The rows come from 4 hidden closed curves, with some noise, and rows from the same curve form a group. Each curve winds through 6 dimensions. The rows are also pushed far along 3 directions, which tell nothing about the answers.
Some rows, each with its group after it:
[-22  22  26   4  -2  -1  -3   3  14  -4 -24   2   3  12 -10   3   9  14
  20  33   4 -28] | Q658
[-11 -11  37   8   9  -8 -17  -6   3  -6  -5 -19  12  51 -21 -13  -6 -31
  -6   0  36  28] | Q351
[ 27 -24 -31   9  14   6 -13   5  -7   7  43  14   4 -30  25 -25 -12 -23
 -24 -43  -6   4] | Q84
[-13  33  13  25   4  12   9  -9  -1  21  -3   1  -8 -43 -18 -10  11   9
  24  14   4 -46] | Q84
[ 25  -4 -23  11   1   3   4   9   7  23  51   8   0  -5  26  -7 -24 -40
 -27 -54  -1  30] | Q158
[ 12  -9 -10 -25   4   7  -3  21  -9 -17   1 -12  -4   9  18  -3  -9   5
 -31 -10 -16 -10] | Q84
[ 14  -8   0  27  37  -7   1   4   2  35  25   2  19 -25   4 -15 -13 -34
  11 -50  10  10] | Q658
[  3 -18  -9 -30 -26   5  -6 -30  -8 -40 -13 -16 -19  14   2   8  11  13
 -28  28  -9  18] | Q351
[ -1  29 -10  34  20   7  -4  11  22  40  24  31   9 -30   0 -14   4 -15
  30 -28   5 -28] | Q158
[-10   0  20  -9  -7 -11   5 -14   9 -22 -39  -2   4  10 -10  13  12  22
  18  40 -12  -7] | Q84
[ -7  14 -16 -25 -12  16   4   2  -7 -11  -9 -10 -17   7 -10   7  14  19
 -16   9 -10 -14] | Q158
[  2  -7   2  -1  -6  -1 -14   3   0 -17 -13  21   1   4   3  -2   1  11
  21  16  -3  -7] | Q351
[ 20 -27 -12 -10   8 -13   8 -10   3   3  13 -17   3  -9  34   9 -13 -14
 -24 -19 -10  37] | Q158
[  1  -7  -4  23   0  -4  -1 -16   6  26  21   4   4  -6  -4  -5  -1 -24
   1 -19  20  23] | Q658
[-20 -11  41  34   0 -19 -16  -5  19  18  -5   2  23  60 -24  -8  -2 -35
  18   7  53  37] | Q158
[ -2 -22  -2 -24  -9  -8 -15 -15  28 -22  -7 -10   1  42  30   6   7  -3
 -32  21  -4  28] | Q351
[  0  28 -11   8  10   9  -1  -1  18  15   8  13  -1 -28   7  -5  10   2
   9  -8 -14 -28] | Q658
[-23 -11  49  25  -7 -16  -8   4  -8   9 -11 -12  14  65 -38  -3 -12 -29
  15   8  59  40] | Q658
[  8  25   5   3  17   4  -2   8   6  10 -14   8   4 -25  10   2   1   8
  29  -6 -10 -31] | Q351
[ 13 -27   9  -9  -3 -15 -11   3  -6 -13  -9  -9   7  28  19   8 -15  -8
 -11  -1  10  34] | Q84
[-20  -1  44  18  15  -6  -7   9  -6  -8 -24   1  10   8 -22 -13  -2   3
  38  31  17 -24] | Q351
[-22  23  34  13  -9   2   1   9 -19  -1 -12  -5  -4  16 -33   0  -2   6
  20  22  24 -16] | Q658
[ -5 -16   2 -39  -6   3  -6 -24   2 -39 -11 -34 -12  31   8   3   7   4
 -44  24 -10  19] | Q351
[  0  45   5  26 -11  13  21  11  -3  28   8  21 -16 -46  -8   4  -7   7
  36  -3  -5 -39] | Q158
[-11  11  15 -16 -17   6   3 -25  -4 -28 -42 -13  -9   6 -24   9  21  27
   6  46  -9 -19] | Q658
[ 10   3 -33  22   3  12 -13  -8  14  24  43  32  -1 -16   0 -19   6 -28
   3 -38   4   7] | Q351
[-10 -14  36   3  16 -11 -11   4  -6 -12  -1 -22  16  36 -14 -16 -10 -21
 -13   1  21  13] | Q658
[ 16 -16 -21  18  12  -1 -12 -11  12  12  25  24   6 -34  25 -14   2 -14
   7 -20  -6   3] | Q351
[  5 -27  21 -24  -5 -16   4  14 -11 -20 -17 -28   5  52  14  14 -23  -6
 -23   3  10  41] | Q158
[  6  -1  11  12  17 -11  10   5   9  22   6  -8   8  -9  15   2 -14 -15
   5 -20   4  11] | Q158
[-16 -16  29   2  -2  -7  -3 -10   4  -8  -6 -26   3  29  -5  -7  -3 -10
 -21  23  22  13] | Q84
[-10  15  26  -6 -16  -7   6  -6   6 -10 -47  -3  -3   8   0  23   6  29
  29  48   1 -14] | Q84
[ 25  -1 -38 -27  12   9  -1  17   8   1  19  -4  -5 -19  48   3  -8   2
 -37 -33 -29  -7] | Q84
[  8  -1 -11  25   2  -5  -2   6  11  29   8  24   5 -26  18   2  -2  -2
  25 -10   7  -3] | Q351
[  2  39  -7  21  -5  14   9 -19   0  23  -5  19  -9 -55 -22   1  16  12
  39   1  -8 -38] | Q84
[  0 -40  27  11   6 -16 -22  17 -10 -15   0  -1  19  40   5 -18 -20 -21
  -6   3  29  22] | Q84
[ -3  17  -1   2   5   2   5 -11   0  15 -25  -1   0 -15 -14  11  14  14
  28   4   2 -12] | Q158
[ -7  14   8  11 -14  -1  -2  18  -8   5 -13  21  -1   6  -9  12  -3  16
  35  15  11 -11] | Q658
[-13   4  28  -3  -9   0  -1 -19  -4 -21 -44  -9   1  20 -35   5  15  14
  21  36   7  -9] | Q658
[  1 -12   3 -28  -8  -5   0  16 -14 -28 -24  -8  -4  14  11  11  -3  23
  -5  21 -13  -3] | Q158
[-13  11  35  11 -20  -5  11  13  -1   1 -13  -3  -5  30 -10   9 -16  -1
  12  23  20   3] | Q158
[ -4   8  27  19  31  -3  -3  19  -1   6  -6   8  23   1 -22 -20  -6 -13
  26 -12   5 -26] | Q84
[  9 -29 -22   4  -3  -5  -7  16   0   8  26  15   3  15  14  -4 -12 -19
 -11 -27   9  33] | Q351
[-19   5  21   4 -19  -5  11 -15  -3  -1 -31 -10  -8   2 -18  14  11  21
  22  41  13  -3] | Q658

New rows. What belongs after each?
[ 22 -24 -36   1   4  -2   3 -16   1  13  28   1  -1 -31  24   0  -4 -14
 -19 -34 -12  28] | Q658
[  0 -15   7 -28  -1 -11   5   9   6 -13 -22 -25  -3  26  30  19  -6  12
 -19  19  -4  16] | Q351
[ 12   7  -6 -10   8   2 -14 -22  22  -6  -4  -2   1  -7  24   0  10  -6
 -10  -2 -11   0] | Q351
[  8  -2  -7 -16  14   0  10   2 -12  -5  -1 -15  -4 -31  15   2  -5  13
  -9  -6 -21 -13] | Q658
[ 13  -7 -24 -30 -15   7  -4  -6  -3 -33 -18   8 -15 -14  24  13   9  30
  -5  22 -32 -11] | Q351
[  6   1  -1 -21   3   5   3 -15  -6 -15  -4 -28  -5   3  -5  -1   4  -2
 -30  -6 -12   4] | Q658
[  3  11  -8 -34  -4  12  11 -17  -8 -23 -17 -32 -16 -11  -2   9  11  19
 -30  12 -27 -13] | Q658
[  5  -6  -2  16   3   7  -9   7 -10   2  12  12   2 -21   2 -19  -4  -3
   3  -2   5 -22] | Q84
[ 11  -7 -26 -23   3   1  -5  -2  15  -8  20  -2  -3  -4  38   5   3   2
 -39 -10 -24   7] | Q658
[  1 -14 -26 -16   2   3  -2 -11  16   1  24 -17  -6   9  22  -3   6 -13
 -48 -16  -6  21] | Q158
[  4  22   5  15  -2   5  -2 -18  -1   4 -20  16  -6 -50  -3   1  13  21
  43  22  -7 -39] | Q351
[-14 -10  15  -4  -3  -8  -1  -9  19   2  -4 -21   0  32  10   5   0  -9
 -16  17  17  22] | Q351
[ -1 -17   2  -1  -5  -1 -10  16   2  -9  17   2   4  39   5  -9 -14 -20
 -23  -9  14  20] | Q158
[ -5 -13   5  -7 -18  -8   9   4 -17  -4  -7 -12  -9  12   3  15  -9  11
  -3  14  12  23] | Q658
[-11  -6  -1 -26 -30  -5  -4   9   0 -25  -8  -5 -10  39  17  21  -2  19
 -21  33   0  16] | Q658
[-24  -3  41  -1 -23  -6  12   9 -12 -25 -23 -14 -11  15  -9   5  -8  24
   5  59   7 -16] | Q158
[  3 -21 -13 -30 -11 -10   0   5   8 -21  -5  -8  -5  19  38  18  -2  16
 -29  17 -16  19] | Q658
[ 31  22 -53 -25 -11  21  -2 -21  17   2   7   8 -21 -37  35  16  16  11
 -19 -20 -36  -6] | Q351
[ 19 -24 -15  24  10 -12 -12   6  15  31  27  22  16  -4  30  -5 -14 -30
   5 -37  17  32] | Q351
[ -3  12  14 -22  -1   6   4  25  -8 -19 -31 -10  -6   6   9   8  -3  29
   2  26 -11 -35] | Q84
[  2  18  14  49  38  -4  -5   6  19  52  26  15  22 -28   1 -23  -9 -36
  29 -39  25 -13] | Q84
[-20  -3  42  23   5 -18 -11  15  22  14  -9   3  23  63  -7  -2 -10 -25
  17   8  40  22] | Q158
[  5 -27  -8 -29 -12  -2  -9 -26   1 -37  -2 -23  -3  26  10   0   7  -3
 -49  12 -11  29] | Q658
[  7 -20   1  19  -3 -10  -4 -12   2  19  12   0   6  -1  11  -1  -6 -20
   1 -12  23  31] | Q351
[  0 -24  13   5   5 -16 -11 -14  17 -11  -5   4  20  31  -3  -3   1 -18
  -4   4   5  30] | Q84
[ -2 -11  15  27   0 -13 -15  22  -2  15   9  23  18  34  -7  -6 -16 -23
  25 -15  33  24] | Q658
[-27  14  25  21   2   3   1  11   1  15   1   0   1  29 -32 -10  -1 -13
  19   6  32  -3] | Q351
[ 16   2 -36 -25 -18  12  -1  -1   7 -11   2   6 -19 -29  42  13   7  26
 -21  10 -30 -17] | Q84
[ 32 -26 -26   3   7  -4 -15 -23   6   2  23   3   4 -22  33  -7  -4 -21
 -20 -31  -7  30] | Q351
[  1  -5 -15  -2 -13  -2   6  -4   9   3  -9  10  -9 -22  25  12   6  23
   9  20 -10  -8] | Q351
[ -2   7   8  24   4  -1  -8  -8   4   7  -8  25   3 -34  -1  -9   9  10
  40  18   2 -27] | Q351
[  0  16  11  11  17   1   0  -3  16  14 -20   6  11  -4 -13  -4   9  -4
  27  -5   0 -15] | Q658
[ -3  21  21  15  23   2 -14  15   6   7  -1   8  17  15 -19 -15  -4 -17
  17 -15  11 -19] | Q658
[ -4 -19  -6  11 -15  -3 -11  -4   7   8  20   7   2  38  -6  -4  -3 -27
 -12 -11  28  41] | Q351
[-15   2  24  16  -4  -6   1   1 -12  -4 -19   8   2 -14 -16  -2   2  19
  35  33   9 -22] | Q658
[ -1  -7  21  26  28  -9  -6   5   3  15   4   4  19 -18   3 -18  -8 -14
  19  -7  11 -14] | Q84
[-10  13  13 -23  -7   1   5 -11  13 -17 -45 -17  -4  18  -5  16  17  24
   2  35 -12 -13] | Q658
[-13  12  21  25   8   1   0  -8   7  19   3  -5   3 -10 -13 -13   2 -12
   9   6  20 -15] | Q84
[-20  10  31  25  -3 -10 -14   4  25  17 -17  13  14  40  -8   2   2 -12
  29  20  36   6] | Q351
[ -2 -33  -3 -14 -17 -12   1 -21   4  -9   2 -23  -4  32  11  10   0 -10
 -35  10  11  50] | Q658
[ -5 -39   3  -8 -11 -10  -5 -17   1 -18  11 -20   0  25  12  -4  -5 -12
 -40  13  10  39] | Q158
[ 17   5  -7  25  24  -1 -13  15   9  16  12  40  23 -16  -4 -15  -4 -18
  32 -36  -6 -15] | Q84
[ 12 -23  -5 -33   3  -5   2  18  -7 -22  -3 -20  -1  28  24   8 -15   4
 -33  -9 -12  19] | Q158
[ 12  17  -9 -14   4  13  16  -9 -16  -1 -16 -15 -10 -32 -12   7   6  16
   5  -8 -18 -19] | Q658
[-29   3  32  12 -19  -9  -1   0  -7  -2  -6  -7  -4  25 -15   5  -3   7
   8  39  30   5] | Q658
[  6  12  -6 -10  19   7   6  13   4  -6  -7   1   3 -21   5  -5   4  12
  -1  -6 -29 -35] | Q84
[-11  -4   8 -35 -16  -5   1  15  -1 -23  -8 -30  -9  55  18  20  -9   7
 -40  19   3  24] | Q658
[  9  -4 -11  18  20   8 -17  16  12  16  37  15  15   9   2 -29  -7 -38
 -18 -43   9  -2] | Q84
[  1  26   0  19  12  13  12  -7  -7  21   7   1  -8 -61  -9 -13   6   7
  19  -4  -8 -45] | Q84
[ 19   3 -13 -15  18   1   9  -3   2   1   1 -10   5  -9   5   4  -3  -7
 -14 -33 -25   7] | Q84
[  0 -16  -6  -3   1  -2  -7  -5  11  -8   9  -3  -1  -5  23  -7   3  -2
 -24   8  -5  -2] | Q84
[ 18  26 -22   3  22  12   7  -3  12  21  -5  15   2 -48   4   0  11   5
  24 -28 -27 -32] | Q658
[-10  -7  16   4  -9  -7   4  -3 -11 -12 -21  -1  -2  -8  -6   6   2  21
  19  35   4 -10] | Q658
[  0   1  19  24  29  -7   3   9  -5  23   2   1  16 -20  -8 -13 -10 -15
  26 -20  11 -10] | Q658
[ -5   3  30  28   5 -14 -12  -3  15  16 -13  11  19  21  -9   0  -4 -15
  34   6  28  12] | Q84
[ 15   2 -21 -39   5   9  -4   1   5 -23   4 -16  -4  11  23   5   2   3
 -44 -13 -30   1] | Q658
[  6  31 -25   7  -6  11   2  -6  24  27   5  19  -9 -32  17  10  13   8
  15  -9 -10 -20] | Q351
